The rows are grouped in 4 different ways at once. Each group adds its own fixed numbers to the row, and there is some noise. The rows also spread widely along 9 directions, which tell nothing about the answers.
In the rows, zero is written as 128.
Known rows, each followed by its group in each grouping:
[ 92 134 142 153 113 118 135 141 105 113 126  99  99 124 161 106 119 113
 137 158 101 155 139  71 140 122 117 111 151  96  67 100 126] -> Gili J137 J646 C
[163 129 183 135 106 148 141 141 161 171  96  82 149 147 106  97 149 109
 124 124 156  89 174 134 118 144 103 133 143 105 200 159 174] -> sop J137 J47 F
[169 115  85 176 152 161 138  98 132  92 123 194 139 105 129 116 121 142
 145 128 134 132 146 151 146  94 106 159 114  75 178  88 169] -> sop J493 J646 F
[ 80 167 169 110  91  92 132 129 101 124 104 115  98 114 158 156 128  66
 109 170 118 132 122  96 148 187  91 128 119 142  82 126 122] -> Gili J213 J811 X
[127 139 110 129 113 111  84  99  89 126 100 166 143  74 135 174 109 126
 142 168 166  93  95 166 150 143 110 161 101 104 167 127 166] -> pumi J990 J811 V
[135 177 111  87 122  99 146 144 113 148 116 107 131 201 120 132 143 102
 100 175  81 112 183 114 130 141  94 146 134 128  64 136 176] -> pumi J839 J47 X
[127 161  69 134 134 130 128 125  96  77 127 154 103 161 148 138 119 120
 113 153 105 126 176 135 144 119 117 155 108 115 132 101 176] -> pumi J990 J811 L
[ 90 136 156 128 113 128 153 131 113 129 143  72  96 128 164  87  97 118
 142 135  98 167 159  88 147 125 134 114 150 129  63  90 120] -> pumi J493 J811 V
[114 128  76 173 148 161 142 108  91  98 147 129  88 121 162 130  95 145
 151 129 103 153 134 128 139 133 143 129 109 131 139  58 139] -> sop J839 J646 L
[ 86 149 129 108  74 133 158  90 100 121 123 122 104 196 174 133 119  68
 118 109  88 150 162  97 138 159 106 153 108 191  69 103  78] -> sop J213 J47 C
[ 99 160 103 118 120 132 108 111  60 150 102 128 118 111 147 192 105 108
 154 189 116 107  79 146 153 188 135 170 101 151 136 102 154] -> sop J990 J646 L
[130 103 173 113 118  81 117  87 127 177 134 142 141  15 147 132 114 150
 178 164 147 124  79 123 150 149 115 104 178  80 108  96 111] -> pumi J213 J811 F
[119 115 141 161  77  99  89  96 104 110 104 190 147 111 161 131 133  68
 140 142 171 136 134 109 150 114  67 152 120  81 106 117 103] -> Gili J137 J646 C
[ 75 131 166 134  70  97 142  84 102  95 134 165 125 115 182 147 134  57
 129 148 147 148 121 123 146 172  82 137 129 134 129 130  66] -> pumi J137 J47 X
[174 158 128  89  86 102  82  93 135 126 119 201 146 130 112 152 171 107
 108 144 134  88 155 142 134 152  77 117 112 115  87 136 151] -> Gili J839 J811 L
[172 130 116 126 159 152 115 159 134 157 132  65 105 118  92 114 129 199
 137 148  83  83 160 138 125 123 161  97 128  94 139 102 222] -> pumi J990 J811 X
[133 143 191 127  80 111 126 118 167  99 131 155 120  74 143 112 158 111
 120 116 159 126 135 114 123 155  99  70 129 102 137 144 114] -> Gili J839 J811 C
[ 79 131 154 144 121  97 121 156 127  62 112 127  80 114 147 117 154 122
 124 170 121 142 133  92 124 138 112 100 124  97 110 124 157] -> sop J990 J47 X
[ 96 127 182 143  52 101 106 110 118  82 119 165 131 136 161 112 142  55
 124 123 161 146 176 105 138 131  75 131 105 130  98 137  84] -> pumi J493 J811 V
[196 117 124 106 107 157  81  85 121 196 125 143 143 115  82 147 160 160
 144 117 117  55 128 172 133 151 116 123 111 119 124 114 158] -> Gili J137 J47 X
[166 132 110 138  97 141 145  71 107 158 125 147 173 176 146 131 113  68
 129  99 146 115 185 161 138 134  71 184 112 133 152 109 114] -> pumi J839 J47 X
[142 156  86 129 147 116 172 106 154  67 161 187 123 120 153 104 141 147
 116 136 100 145 157 129 126 103 107 120 152  83 117 115 155] -> pumi J839 J47 C
[184 103 122 178 118 136  70 102 148 109 109 190 158  85 110 108 159 141
 144 113 177  91 151 143 128  79  94 124 113  46 175 120 158] -> Gili J137 J646 C
[105 140 138 146 109 100 153 107 107 128  97 132 151 138 172 141 116  45
 127 159 163 146 145 122 144 150  66 182 128 117 136 128 135] -> sop J839 J47 X
[100 156 143  81 105  76 107 112 124  95 113 199 105  91 133 173 177 115
 113 192 117 108  94 121 129 174  96 113 108 127  92 154 136] -> sop J213 J47 X
[152 122 175 143  97 152 107  90 100 188 112 102 154  66 132 158  96 118
 165 111 189  84 103 184 145 177 123 157 100 141 222 128 125] -> pumi J493 J811 V
[ 95 181 122 137 132 111 170 147 105 107 121 103 105 119 166 132 104  96
 120 183 101 150 119  99 144 151 110 140 153 113  91 113 161] -> Gili J839 J646 C
[144  94 142 177  79 170 125  81 144 101 139 160 129 118 141  90 121 106
 147  58 161 143 175 126 121 117 108 105  93 121 146  91  72] -> sop J839 J646 V

New rows, each followed by its group in each grouping:
[131 173 152  83  83  79 118 123 121 158 101 158 171 178 128 137 149  73
 108 175 122 106 165 117 141 129  66 179 139 125  71 164 137] -> pumi J493 J47 C
[ 99 171 125 156 104 135 164 132  95  70 108 115 107 177 175 132 127  61
 101 129 133 136 166 119 140 146  94 169 110 139 161 141 144] -> Gili J137 J47 C
[142 112 181 135  70 126 119 111 129 184 122  98 159 165 155  87 130  67
 136 103 151 133 209 100 132 117  93 131 154 113 113 111  92] -> pumi J137 J811 L
[151 147  80 112 140 119  89 104  97  89 125 193 107 106 112 178 157 162
 126 154 115  81 104 165 134 160 106 122  84 118 125 122 185] -> Gili J839 J47 X
[126 159 131 105 100 145 160  71 108 137 156 169 127 128 172 147 103  81
 137 110 120 142 137 159 159 160 106 156 128 165 128  95  87] -> pumi J493 J811 L
[156 134 131 127 132 165 111 143 137  93 136 106  77 119  88 129 164 197
 115 121 107  77 144 148 102 174 157  59  72 142 175 129 187] -> sop J839 J47 X
[149 128 118 141 158 132 139 151 118 159 101  63 124 139 124 116 124 136
 138 157 113 117 156 124 129 130 120 144 129 100 144 114 205] -> sop J839 J47 X
[ 97 159  99 108 111 130 145 103 111  54 164 186  85 143 142 144 148 135
 113 144  80 126 138 135 133 152 120 111 107 142 103 109 129] -> pumi J990 J47 X
[150 132 179 150  80 188 171 104 160 172 141  92 139 170 140  81 126  68
 128  69 116 123 198 122 132 146 101 118 138 130 136 101  84] -> Gili J137 J646 X
[105 126  87 150 130 145 172  73  95 102 163 162 118 143 185 107  88 108
 147 106 108 178 149 134 158  94 102 170 143 123  95  69 102] -> pumi J493 J47 V
[117 131  98 143 153 149 118 127  63 172 132  68  96  92 144 152  93 178
 175 172  81 116  78 123 156 152 170 128 136 120  95  68 165] -> Gili J137 J646 C
[164 156 110 119 172 162 207 123 158 141 146  97 112  97 137 101 104 173
 130 129  87 128 148 140 140 129 145 119 170  96 169  90 191] -> pumi J213 J811 F
[ 67 103 122 162 100 111 128 103  79 114 122  95  96 142 183 109  92  89
 162 135 131 177 145  84 142 119 110 144 128 133  58  74 102] -> sop J839 J47 V
[ 99 155  86 153 131  93 121 156  84  50 104 146 111 144 144 153 122  99
 103 207 124 134 143 109 136 143  93 143  93 103 130 132 176] -> pumi J839 J646 X
[109  99 168 131 102  94 118  90 108 160 121 133 131  92 153 117 122 119
 176 156 134 156 110 114 150 136  96 137 162 102  75  93 105] -> sop J493 J47 F
[ 86 158 146 126 101 133 165 120 117 106 144 109  89 161 159 112 130  86
 120 130  94 142 156 100 135 158 107 116 136 133  83  99 115] -> Gili J990 J47 X
[104 106 154 192 110 131 120 102  99  94 120 120  99  67 176 128 103 102
 162 116 171 142 118 124 141 149 112 117 105 105 173  82 118] -> Gili J990 J811 X
[149 106 180 129 107  98  72 119 152 120 116 162 125  56  97 141 184 163
 137 154 165  77 104 141 101 156 107  71 107  93 161 151 154] -> sop J839 J47 X
[ 88 133 106 149 127 113 135  90  56  82 142 148  83  67 189 175  93 111
 154 156 119 163  80 129 155 188 120 123 114 133 112  72 126] -> Gili J839 J811 X
[142 151 142 103 123 116 130  95 128 173 136 142 124  40 147 143 119 161
 157 153 114 105  75 145 154 155 128 114 161  97 105  98 150] -> Gili J990 J811 C
[162 153 136  89 118  98 107 118 136 159 110 156 142  90 114 154 145 135
 114 172 126  81 122 144 139 152 104 132 119 106 133 138 173] -> pumi J213 J811 X
[100  88 158 196  91 145 129  91  80 120 121  89 110 132 178 102  97  89
 172  93 164 152 153 114 144 134 100 137 127 123 151  78  91] -> Gili J137 J47 F
[116 154  99 155 135 157 173 135 117  89 151  93 101 148 159 103 101 130
 124 127  92 151 166 111 132 128 136 121 129 121 134  96 143] -> pumi J839 J646 C
[139 151 170 132 104 103 111 149 154  90  87 156 136 121 135 111 161  91
 109 150 160 118 164 110 130 121  85 136 111  94 160 169 173] -> sop J493 J811 C
[158 100 163 184  78 127 106 100 123 129  93 131 164 129 147 109 124  47
 138  90 208 125 191 124 130 122  59 144  99  99 177 109 117] -> Gili J839 J811 X
[138 149 133  78  78 114 146  55 114 190 164 192 161 108 133 162 117  96
 140 141  96 126 107 149 153 184  89 136 140 140  54  96  62] -> pumi J839 J646 X
[157 123 176 136  99 145 122  95 180 114 173 188 138  70 124  95 163 149
 135  97 147 112 143 148 122 120 104  79 136  98 159 122  89] -> pumi J493 J646 L
[129 130 160 146  93 132 154  83 138 150 114 120 158 134 158 103 111  68
 133  94 170 119 170 135 133 120  80 163 136 126 162 122  88] -> pumi J213 J47 V
[129 141 123 124 119 145 130  78  99 146 143 145 118  48 146 170 102 161
 156 134 132 113  70 176 153 178 144 128 122 134 165 106 133] -> pumi J137 J811 V
[108 112 129 159  84 121  97 118  70 146 100 121 147 163 144 142 109  68
 142 152 138 125 157 108 144 139  86 166 108 121 119 107 111] -> pumi J137 J646 X
[161 133 158 114 105 165 126 117 170 157 127 113 113 109 110 106 140 155
 135  98 119  95 155 136 127 144 143  92 113 129 140 115 155] -> sop J990 J811 V
[123 146 123 161 137 176 154 137  88 130 126  46  95 153 151 119 102 134
 145 107 109 122 146 130 138 143 143 147 107 150 157  96 160] -> Gili J493 J47 C
[129 126 155 164  76 147 148  66 117 113 127 170 151 109 174 128 108  61
 137  85 185 144 154 158 147 136  86 160 115 125 194 119  78] -> pumi J137 J811 V
[104 148 187 143 112 155 147 152 136 145 133  36  92  96 131 108 116 136
 136 129 120 118 123 108 123 178 151  73 132 133 129 119 132] -> Gili J839 J646 V
[128  86 134 157  91 122  54 121  87 107  97 137 101 119 124 143 151 129
 146 141 142 111 146 116 127 152 125 104  72 125 128 112 152] -> sop J137 J811 X
[159 145  95  98 126 151  98 117 111 140 154 152 116 135 101 139 144 170
 135 144  74  92 142 150 136 138 137 114 112 131  91 105 150] -> pumi J493 J646 L
[136 159  84 133 148 150 142 138 113  70 118 132  90 156 133 140 140 154
 110 140 104 114 149 137 120 137 136 135  90 136 159 128 195] -> sop J839 J47 C
[147 128 140 131 125 140 112 136 155  90 127 136  92  81 115 113 152 170
 124 132 127 111 137 127 118 136 140  77 109 105 146 128 180] -> sop J839 J811 V
[146  97 139 168  94 151  68 119 103 110  92 147 128 123 102 140 146 128
 147 127 155  94 146 137 124 150 114 122  75 116 183 129 150] -> sop J137 J646 F
[173 105 120 161 115 162 137  95 145 105 134 152 125 131 139  95 128 116
 130  79 144 132 190 135 128 115 103 113 100 109 166  86 141] -> sop J839 J811 X
[ 85 124 145 128 116 121  92 146  87 107 122  95  64  83 142 134 126 163
 152 170 104 140  97 106 144 158 160  92 107 136  77 106 161] -> sop J493 J811 V
[109 137 153 111  90  90 139  98 143 117 157 195 138  86 138 119 136 119
 141 165 113 143 123 105 141 129  92 109 169  80  65 110  99] -> pumi J990 J646 F
[117 158  56 154 164 150 139 140  65 145 102  69 103 191 158 141  84 100
 130 160  79 135 157 108 156 120 123 193 121 129 104  66 186] -> Gili J213 J646 L
[117 174 151 139  88  97 125 125  97 155  72 130 180 145 160 157 108  28
 126 170 164 116 134 122 163 149  48 215 126 117 129 148 130] -> Gili J493 J646 C
[114  94 146 138 100 150  89  90  60 204 120  66 116 135 147 136 110 127
 187 117 127 118 118 126 141 165 148 137 124 160 115  78 104] -> sop J137 J47 L
[109 128 170 152  93 121 146  94 147  89 136 176 121  98 166 114 143  84
 135 108 160 135 134 125 131 137  79 117 130  98 143 112  91] -> Gili J990 J47 X
[115 107 165 174 123 134 122 112 140  89 135 166 113  59 163 108 134 124
 154 132 162 155 122 125 135 117 112 109 132  84 167  99 112] -> sop J493 J646 L
[150 122 148 121  82  94 115 106 117 194 106 151 194 159 131 117 120  54
 140 156 138 126 179 113 152 107  49 191 145  89  75 114 108] -> pumi J493 J646 X
[151 138 121 136 121 110 116 103 124 111 120 190 153  89 122 163 134 112
 124 155 158 101 120 158 127 149  86 136 105  92 176 135 144] -> pumi J839 J646 X
[171 131 166 109  83 143 172  57 159 178 169 154 165 107 130 107 124 122
 147  80 140 114 150 164 132 154  89 118 168 125 136 112  73] -> pumi J839 J47 F
[149 144  93 104 115 102 144  63 116 148 131 214 148  76 171 153 105 117
 152 147 118 150  97 146 157 142  99 151 148 109  88  89 134] -> sop J839 J811 C
[114 141 173 137 120 100 144 158 120 162  62  54 139 152 147 127 128  62
 121 172 150 113 155 104 128 146  92 170 133 116 165 150 168] -> sop J213 J47 X
[120  80 169 157  88 143  68 112  97 136 117  88  92 122 125 124 149 131
 152 100 143  92 145 107 117 149 124  84  84 139 123  97 103] -> Gili J213 J47 X
[104 163 141 116 115 179 195 110 116 127 165  94  80 121 155 138 102 123
 131 120  73 149 119 129 131 204 157  95 119 175 127  86 107] -> sop J839 J646 X
[117 120 153 153 106 134  97 135 106 112 103  81 102 105 131 137 116 128
 128 133 157  96 143 124 122 148 132 110  87 135 183 128 150] -> pumi J213 J811 V
[149 142  89  98 112 101 144  63  99 200 118 161 180 150 161 149 103  93
 145 138 111 117 137 142 157 116  78 207 156 120  82  95 111] -> pumi J213 J47 C
[137 152 140 135 130 164 160 125 173  89 144 134  86  82 125 104 142 153
 114 115 109 111 131 128 125 131 135  80 131 105 145 116 144] -> Gili J213 J646 V
[178 116 129 136 113 173  89 112 141 174 111 105 132 129  89 122 137 147
 138 103 122  66 153 137 124 124 131 113  99 119 137 108 148] -> Gili J213 J646 V
[ 68 136  92 174 136 133 178 116  59  91 118  89  75 156 212 122  69  63
 136 134  99 189 153  88 165 133 110 175 123 134 102  44 128] -> Gili J213 J811 X
[105 119 162 162  94  95  97 132 118  97 100 151 125 113 140 130 144  86
 130 167 159 132 144  96 129 150  86 118 105 101 119 128 126] -> sop J839 J646 X
[ 86 127 126 167 115 124 120 140  83 101 104  87 101 131 165 132 104 104
 137 159 130 155 134  93 132 150 124 131 102 130 123 105 135] -> sop J839 J646 C
[152 136 137 123 104 161 136  88 158  78 176 211 119  79 114 123 150 165
 130 108 114 112 132 157 130 148 117  86 111 117 154 120 109] -> pumi J493 J646 F
[154 123 167 107 101  99  87 109 124 186 108 142 171  73 109 158 157 123
 149 170 167  64 102 161 133 162  92 137 134  93 173 161 149] -> pumi J137 J47 X
[173 136 160 120  93 121 121 100 153 155 118 160 154 125 140 103 146  99
 134 108 136 118 166 122 144 112  84 130 135 101  98 116 129] -> Gili J493 J811 C
[160 134 113 142 130 118 113 131 147  90 121 147 123 108 115 109 137 149
 119 140 147 108 166 135 124 108 109 120 116  75 153 131 184] -> pumi J839 J811 V
[109  80 134 186 143 134 111 124 132  73 139 120  83  74 154  79 138 192
 167 120 136 149 130 103 111  84 145  81 130  73 142  79 151] -> sop J990 J47 C
[139 199 127  59 113 129 181  94 138 168 129 143 151 112 137 178 127 116
 108 151 103  83  99 169 139 185 112 157 136 158 153 157 138] -> pumi J213 J47 C
[124 128 139 128  95 161 127 111 129 127 133 130 102 138 117 116 130 137
 143 118  94 123 146 120 128 148 131 105 115 130 106  92 125] -> sop J990 J646 F
[ 98 170 112 111 131 140 191 127 125 138 157 107 106 137 158 106  90 124
 134 157  59 156 135 105 147 127 136 132 176 114  52  83 127] -> pumi J990 J646 V
[154 164 107 110 129 120 141 118 146 103 138 183 132 149 143 116 144 107
 112 139 108 137 180 136 147 107  89 145 139 100 108 116 159] -> pumi J493 J811 L
[130 124 136 142  65 135 140  57 104 133 135 176 163 150 164 128 125  69
 138  86 159 125 158 150 140 134  82 165 116 140 156 116  63] -> pumi J137 J47 C
[153 132 171 100  91 153 101 134 133 173 114  61 108 163  87 123 164 135
 119 106 101  59 168 120 106 169 133  86  92 160 117 128 137] -> Gili J213 J47 X
[161 150 162 134 111 133 127 141 138 184  94  91 157 130 108 121 132 101
 126 154 142  85 150 129 139 146  94 150 152  88 156 140 174] -> Gili J137 J646 F
[128 107 157 167  95 109  86 124 107 125  89 122 154 137 128 129 146  84
 131 143 181  99 172 127 127 125  76 152 109  95 186 151 139] -> pumi J137 J47 X
[106 115 144 165 144 106 130 164 154  62 109 104  86 109 143  79 156 157
 124 147 131 136 154  79 111  93 128  86 129  76 142 127 178] -> sop J213 J47 C
[112 116 179 142  56 182 121 109 133  92 157 126  85 140 139 100 138 127
 136  69 111 133 163 108 111 165 149  65  71 181 134 106  63] -> sop J493 J646 C
[143 157  94 126 148 139 174  92 148 116 137 158 118 120 151 111 123 128
 125 119 102 133 141 133 148  96 101 147 156  99 106  96 154] -> Gili J213 J47 V
[161 124 119 110 129 143 138  94 149 147 160 145 113 105 123 108 147 191
 150 111  91 119 130 136 121 123 142  90 141 117  93  96 141] -> sop J839 J47 C
[142 101 134 164 123 147 113 134 122 146 137  76 109 131 123  82 120 161
 153 115 105 132 163  92 125 105 133  84 131  92  76  73 135] -> Gili J839 J646 C
[142 118  80 162 101 121  82 109  71 122  91 178 166 173 131 153 119  67
 132 156 147 111 169 137 149 119  68 199  86  97 139 112 148] -> pumi J137 J646 X
[148 133  57 107 122 119 104  69  69 171 123 155 160 135 130 168  98 131
 152 147 115 107 117 165 154 129 103 188 118 130  77  87 147] -> pumi J839 J47 V
[137 170 108  95 154 113 173 150 131 149 137  99 118 147 150  93 111 145
 125 172  55 156 164  98 154  99 125 139 183  95  46  97 182] -> pumi J493 J811 C
[157  82 207 162  58 138  89  77 121 207 131  86 153 110 146  94 117  86
 171  67 190 121 171 118 131 142  90 103 134 126 124  85  61] -> Gili J839 J811 L
[165  93 148 131  91 154 129  57 152 128 152 186 132  95 122 112 150 149
 151  69 144 119 138 157 120 146 106  93 116 127 148 104  92] -> sop J839 J47 F
[147 157 114  80  97 120  99  93 119 133 144 213 128 104 101 166 156 141
 128 161  80 102 106 143 153 159  98 116 106 123  50 113 131] -> Gili J493 J646 X
[178 177 130  86 114 170 124 118 146 172 123 136 143 122  88 146 138 146
 120 128 100  64 129 168 138 154 121 134 108 133 135 141 169] -> Gili J493 J646 V
[135 184 130 115 137 123 204  95 156 120 150 204 147  69 162 142 118  96
 123 151 109 143  99 158 163 148  82 156 162  87 140 119 136] -> Gili J493 J646 X
[107 124 198 158  56 163 117 106 109  87 140 102  76 119 141 131 133  91
 125  73 159 119 148 121 115 209 122  65  62 186 164 118  80] -> Gili J839 J811 X
[127 158 116 120 147 111 120 130  95 150 114 109 118 123 141 139 127 122
 146 179 106 120 120 127 154 130 106 160 154 100  93 100 178] -> Gili J493 J47 L
[148 151 128 104  74 145 131  72 124 153 142 195 146 125 139 146 132 103
 131 110 108 110 125 144 150 156 100 138 122 133  90 109  91] -> Gili J137 J646 C
[158 146 117 131 114 148 142 105 178  99 140 198 137 131 126 101 156 119
 116 111 117 125 176 136 129 101 103 119 130  95 136 111 134] -> sop J990 J646 L
[118 141 161 145 103  98  91 163 111 104  85  93 122 131 134 125 135 108
 117 173 158 105 161 100 123 132 114 126 106 102 153 146 174] -> pumi J990 J811 C
